Each new row is followed by its nearest point in the smallest flat space through zero that holds the last named rows.
In the rows, 128 means zero.

j_210 (5 x 13):
[[118 121 134 120 136 143 135 130 147  81 125  63 143]
 [143 142 147 130  95  97 128 152 126 180 133 110 125]
 [103 155 149 147 142 134 141  98 122 108 105 109 101]
 [148 126 146 184 108 138 132 107 126 123 110 131 148]
 [130 136 130 162 118 111 129 109 172 153 183 112 156]]
New rows:
[110 128 154 111 134 132 173 131 135 133 161 119 121]
[113 140 129 118 136 119 131 125 141 132 145 109 120]
[ 99 158 129 139 129 122 142 126 129 126 174 110 127]
[109 147 132 132 137 116 133 113 151 136 156 108 122]
[ 87 141 144 150 112 102 115 141 115 115 126 126 134]
[124 140 140 137 124 123 132 123 127 133 122 117 120]

j_564:
[[126 173 151 141 133 129 140 139  94 117 114 113 116]
 [110 133 123 153 125 126 136 159 135 112 158 166 137]
 [138 119 115 155  90 142 136 117  86 102 113 158 148]
 [114 157 127 132 113 109  87 158 117 130 151 103 136]
 [126 134 138 146 115 144 112  92 121 116 153 145 104]]
New rows:
[130 139 134 128 106 127 125 177 128 124 133 141 141]
[118 138 121 138 121 117 127 164 122 121 135 134 147]
[125 130 117 124 122 127 141 129 126  79 136 133 131]
[126 129 126 140 122 132 135 133 120 118 130 144 132]
[104 103 132 148  95 134 117 114 153 118 123 118 141]
[130 111 116 129 112 130 113 118 131 127 137 136 135]
[129  97 121 130  99  97 103 125 138 131 136 116 108]
[129 113 116 120 113 124  97 118 136 136 142 120 133]
[125 126 129 128 124 120  86 134 126 150 127 148 123]
[124 126 122 127 118 123 105 128 132 131 144 124 130]

j_384, 5 rows:
[[ 86 136 157 120 107 159 116 143 118  94 121  99 108]
 [120 117 116 109 163 101  77 121 124 127  86  95 119]
 [ 88 134  98 118 142 135 109 156 134 141 119 118 106]
 [ 75 130 102 109 146 134  91 150 154  91 113 137 104]
 [167  97 131 134 138 104  74 160 148 125 108 151 110]]
New rows:
[121 132 112 118 143 161 150 100 104  95  97 113 101]
[100 138 131 116 132 134 131 108 121 108 121 108 132]
[109 131 118 152 121  99 145 103 127 121  97 142 104]
[122 130 120 123 137 122 129 116 132 121 126 130 134]
[101 115 122 140 126 106 125  97 151 145 127 131 128]
[123 131 112 123 141 119 130 116 132 129 126 131 134]

j_429 (5 x 13):
[[ 95 120 137 139  97 120 157 161  83 154 137 156 167]
 [118 117 147 166 134 130 176 130 110  73 135 156 134]
 [149 101 123 160 110  99 134 133 108 135 112 138 148]
 [102 129 130 138 101 117 197 168 141 134  90 126 119]
 [139 144 142 155 119 165 139  83 130 151 104 123 110]]
New rows:
[135 150 107 132 108 143 118 158  92 119  93 123 101]
[127 129 126 130 119 126 137 133 132 139 115 124 125]
[147 129  88 115 112 124 119 105 115  91 150 162 167]
[137 114 128 134 139 117 108 124 108 107 152 143 147]
[126 115 145 158 147 124  85 139 123 143 152 128 147]
[137 119 126 129 131 122  99 121 108 132 147 137 147]
[125 126 144 156  96 124 115 108 113 123 113 158 129]
[137 120 136 156 118 132 134 112 107 134 123 140 139]
[144 136 116 112 125 115 124 149 119 122 135 135  96]
[128 126 121 116 133 117 123 139 138 122 129 122 125]
[144 111 113 165 156 107 122 115 123 109 126 131 119]
[156 110 125 151 138 113 122 114 128 100 124 131 128]

j_304, 5 rows:
[[171 157 124  84 145 148 131 119 130 150  97 131 136]
 [ 89 136  99 132 145 155 105 132 129 126  95 117 153]
 [131 104 120  96 157 145 118 129  93 110 112  99 130]
 [137 157 100  85 157 136 132 129 156 138 120 135 124]
 [106 138  95 106 149 118 116 110 114  90 107 128 137]]
New rows:
[124 103 117 105 111 115 151 112 122 120 126 122 128]
[132 121 128 118 132 116 131 122 116 112 133 126 121]
[177 125 128  99 117 122 134 106 129 127 137 128 145]
[167 137 139 104 127 120 138 115 118 129 124 134 122]
[177 141 157 130 125 125  94 140 123 112  79 112 149]
[157 136 143 123 120 142 122 113 100 135  93 125 147]
[ 99 121 141 124 125 142 136 142 151 128 143 116 128]
[110 118 124 137 133 136 128 145 143 137 143 121 122]
[137 142 116 119 114 175 139 133 125 108 125  79 121]
[130 119 126 116 142 148 122 136 119 134 118 112 132]
[102 119 134 125 157 129 129  79 124 102 131 125 123]
[113 123 114 120 137 115 123 119 114  99 126 125 128]

j_435 (5 x 13):
[[123 123 138 157 105 151 150 146 163 108 120 142 144]
 [144 139 120 176 132 137 110 127 147 116 153 119 126]
 [145 125 115 189 123 154 119 120 127 148 130 156 124]
 [142 148 139 149 140 162 119 113 148 143 109 112 156]
 [127 149 116 110 159 141 108 139 153 146 135 134 127]]
New rows:
[114 163 144 118 122 121 167  93 126 144 119 113 144]
[128 130 145 113 126 132 136 114 121 131 104 108 147]
[118 160 142 110 126 143 145 151 114 145 120 127 145]
[122 132 136 106 132 138 135 130 135 138 109 130 140]
[122 118  78 119 104 144 103 131 138 153 137 171 104]
[123 122 102 132 136 134 121 145 128 153 138 177 104]
[112 125 127 121 110 154 100 116 139 153 138 115 142]
[132 137 129 129 138 140 121 123 134 139 121 125 136]

j_664:
[[152 132 116 173 134 127 145 141 116 115 159 126  99]
 [152 165 127 152  89  97 121 118 161 110 133 125 145]
 [143 125 108 121 150 121 150 140 128 112 137 144 158]
 [130 108 125 105 110 101 130 142  91 137 156 139 136]
 [197 129 136 140 123 134 142 128 148 109 110 150 127]]
New rows:
[133 146  96 115 130 115 140  75 157 118 112 131 113]
[131 145 128 134 128 130 126 119 155 119 113 126 140]
[135 130 121 130 111 104 117  94 124  97 120 127 134]
[137 140 130 129 108 113 123 124 139 124 128 129 139]
[125 102 151 124 157 161 145 134 131 102 143 158 128]
[139 110 123 123 161 149 145 136 120 125 121 139 125]

j_201:
[[ 93 158 143 114 111  69 107 149 106 106 141 129 113]
 [123 140 115 138 118  72 102 183 136 134 150 138 130]
 [ 87 142 139  93  87 113  77 128 116  98 140 106 164]
 [ 83 153 110 111  91 128 115 134 100 126 153 109 122]
 [147 117 155 105 109 105 102 139 141 105 106 112 111]]
New rows:
[122  98 137 149 105 145 161 150 141 143 142 142 108]
[141 124 111 138 128 138 142 139 132 146 130 127 108]
[113 101 115 133 106 146 113 143 162 156 142 124 112]
[139 118 103 129 108 144 120 149 140 145 136 115 125]
[160  96 151 121 128 130 152 157 118 107 111 142 124]
[155 115 143 128 137 121 131 130 142 123 109 130 113]
[148 131 103 135  96 140 118 143  97 127 134 117 159]
[121 126 108 125 109 142 113 138 132 137 141 117 145]

j_155:
[[ 75 139 133 150 109 133 134 109 100 130  95 110 121]
 [107 123 143 126 168 116 117 129 123 139 102 150 136]
 [102 159 103 127 121 124 111 124 154 106 128 132 148]
 [125 147  92 160 132 153 120  94 116 168 122 160  99]
 [142 107 109 114 160 150 140 151 141 100 155 105 122]]
New rows:
[ 97 146 125 118 135 130 140 161 131 158 107 111 105]
[106 126 129 134 138 133 131 125 117 127 115 122 124]
[107 106 113 104 133 136 137 102 113 116  96 109 141]
[ 99 124 131 131 137 133 134 129 117 117 114 111 127]
[123 143 129 109 104 143 143 142 139 108 157 123 111]
[136 131 116 124 108 135 135 133 137 109 146 108 129]
[116 147 125 153 138 112 153  96  97 112 141 160 121]
[116 136 121 141 127 133 125 114 120 142 117 138 120]

j_773:
[[113 130 166 102 137 128 121 136 101 132 104 140 155]
 [ 89 134 174 113 106 166 161 113 129 143 133 101 141]
 [115 115 129 118 114 122 156 116 100 165 152 154 163]
 [166 112 154 133 129 169 135  81 125 144 108 174 136]
 [145 112 161 113 118 166 150  98 111 161 135 119 111]]
New rows:
[157 159 144 116 154 150 160 101 108 109 127 107 144]
[132 126 151 122 127 149 131 116 126 132 118 125 124]
[111 100 125 132 142 150 114 104 160 145 128 159 111]
[142 124 127 141 125 145 133 107 140 128 125 144 128]
[133 157 122 109  98 114 145 160 153 148 143 128 112]
[117 130 115 129 121 119 136 136 130 132 146 109 121]

j_774, 5 rows:
[[162 184 141 161 126 148 172 124 137  99 157 123 122]
 [130 154 144 183  92 128 143  93 105 124 126 118  97]
 [145 138 146 122 104 128 121 128 153 128 138 116 106]
 [163 195 123 151 142 108 131 135 136  95 174 118 116]
 [124 146 136 134 120 115 166  78 154 107 175 102 106]]
New rows:
[ 79 126 143 137 138 161 123 126 130 117 112 118 135]
[116 113 129 130 127 140 142 120 120 133 116 133 136]
[112  99 105 135 136 131 127 118 123 136 122 131 136]
[107 107 119 125 136 125 130 118 115 134 119 132 138]
[115 135 131 125 140 133 125 134 129 126 139 127 140]
[128 129 122 123 139 127 131 131 129 124 133 130 135]
[132 130 118 127 128 177 134 123 140 125 104 110 107]
[135 124 142 129 114 151 143 130 135 132 118 130 128]
[127 135 123 109  79 142 123 151 125 126  79 140 154]
[137 115 140 126 113 152 118 152 123 144  95 140 132]
[109 130 144 127 130 123 147 138 136 146 140 160 122]
[126 123 130 124 129 135 137 126 131 128 127 129 132]

j_5:
[[129 108 144 169 152 131 140 116  82 129 171 126 129]
 [160 127 126 143 143 114 118 135 116 133 125 117 142]
 [158 117 118 100 134 124 146  96 115 140 115 114 160]
 [130 143 129 136 117 123 133  68  98 145 125 147 167]
 [116 127 113 128 135 108 176 143 144 173 123 139 127]]
New rows:
[147 137 126  95 143 118 108 135 128 140 135 121 143]
[151 127 122 116 132 123 122 130 131 128 115 116 138]
[125 148  96 155 107 154 145 130 144 117 116 129 111]
[112 138 127 129 119 128 126 135 141 129 124 138 119]
[153 100 143 125 144 110 130 150 150 161 119  95 150]
[162 116 116 122 149 111 141 152 133 144 118 108 135]
[110 159 161 105 145 130 134 125 143 107 143 153 160]
[114 136 130 123 115 135 125 113 129 124 126 138 129]
[117 113 149 117  95 118 106 112 159 105 132 110  97]
[113 129 133 110 114 147 110 131 142 101 126 126 111]
[121 109 105 132 155 146  99 124 104 118 117 135 119]
[134 123 135 132 131 135 115 126 118 113 136 121 126]

j_235, 5 rows:
[[148 109 122 134 124 121 136  92 149 110  90  85 127]
 [138  89 109 129 129 174 164 116 120 117 118 146 132]
 [111 106 145 127 153 159 138  87 145 124 127  93 139]
 [128 163  83 136 116 110 105 112 168 115  96  59 105]
 [117 111 147 146 152 136 153 116 125 115 117  75 120]]
New rows:
[120  99 137 129 160 112 145 133 145 123 145 139 144]
[125 114 151 128 139 133 136 123 120 130 135 132 136]
[121 133 150 147 138 105  97 110 137 161 153 109 131]
[113 144 158 123 139 108 104 118 139 138 141 111 136]
[161 138 106  98 103 113  95 100 150 159 135 119 134]
[141 143 112 110 107 112  92 103 160 134 118 136 139]
[112 129 139  96 100 110 120 114 157 125 138 128 140]
[130 135 135 115 123 118 104 108 146 135 130 132 141]
[127 153 156 148 121 136 153 121 144 128 150 136 142]
[119 127 143 126 137 131 127 127 125 133 139 130 133]

j_877 (5 x 13):
[[115 136 139 113 154 117 148 115 124 106 144 106 129]
 [ 96  95 114  97 103 130 113  80 153 118 143 179 125]
 [111 147  91 101 121 106 101 113 134 152 135 126 106]
 [132 137  74 115 134 140 109 114 189 166 156 109 146]
 [193 139 140 158 149 134 107 110 135 137 160 128 152]]
New rows:
[113 135 134 124 106 140 127 147 142 126 161 128 122]
[120 124 121 124 126 133 130 128 138 130 128 128 131]
[131 184 117 151 114  94 160 117  96 117 114 143 146]
[134 143 140 131 134 112 126 133 100 124 123 122 114]
[100 145 112 141 122  98 106 128 133 165 113 128 118]
[119 143 102 118 115 115 108 135 125 152 118 125 109]

j_253 (5 x 13):
[[149 114 168 123 125 149 114  99 156 143 155 145 176]
 [100 108 143 113  98 125 147 144 154  90 197 125 108]
 [111  98 131 113 117 132 127 140 137 111 151 115 123]
 [119 122  88 117 147 141 129 109 119 134 182 135 110]
 [ 91 116 137 151  67 149 136  81 140 148 171 166  97]]
New rows:
[118 112 144 125 133 120 150 123 129 140 141 177 123]
[125 132 135 134 116 132 132 114 135 133 147 142 125]
[130 133  91  98 136 129 127 124 134 119 104 157 158]
[139 130 118 124 148 130 121 126 121 136 120 125 138]
[124  79 123 148 113 158 126 125 107 140  79 105  79]
[ 98  92 110 135 104 138 113 127 107 143  80 114 104]
[102 108 105 119 136 124 125 142 171 136 127 124  98]
[110 109 114 121 122 130 128 136 124 120 136 118 111]
[118 136 121  95 129 112 126 113 118 128 141 115 118]
[124 126 114 122 135 128 130 130 124 124 142 125 120]
[125 136 143 101 121 130 141 120 145 147 157 125 139]
[132 127 140 124 126 133 130 120 142 125 158 136 138]

j_195 (5 x 13):
[[128 156 126 107 125 150 131 120 156 104 133 120 160]
 [158 144 140 123 168 155 136 126 110 122 127  88 127]
 [103 116 136 112 175 165 169 147 137 143 116 117 115]
 [121 148 129  94 153 146 153 133 171 121 100 100 121]
 [117 105 144 133 142 168 138 142 137 113 140 103 108]]
New rows:
[121 113 125 157 135 101 112 113  94 117 119 134 139]
[139 121 127 145 121 111 116 124 100 138 135 140 128]
[111 126 107 113 130 103  95 117 105 139 104 145 155]
[130 140 116 126 121 100 125 120 117 145 121 154 144]
[109 109 139 153 154 150 129 146 153 125 131 106 144]
[114 115 137 127 139 160 140 138 137 119 137 117 122]
[125 152  97 116 107 120 138 134 101 126 109 102 128]
[141 143 124 121 131 114 126 122 128 131 116 123 130]
[102  99 152 149 147  99 115 101 161 150 132 126 132]
[114 113 126 131 120 118 129 134 135 135 123 137 113]
[126 137 106 112 103 128 102 153 155 135 114 149 146]
[116 138 118 117 105 114 125 123 153 124 123 146 141]
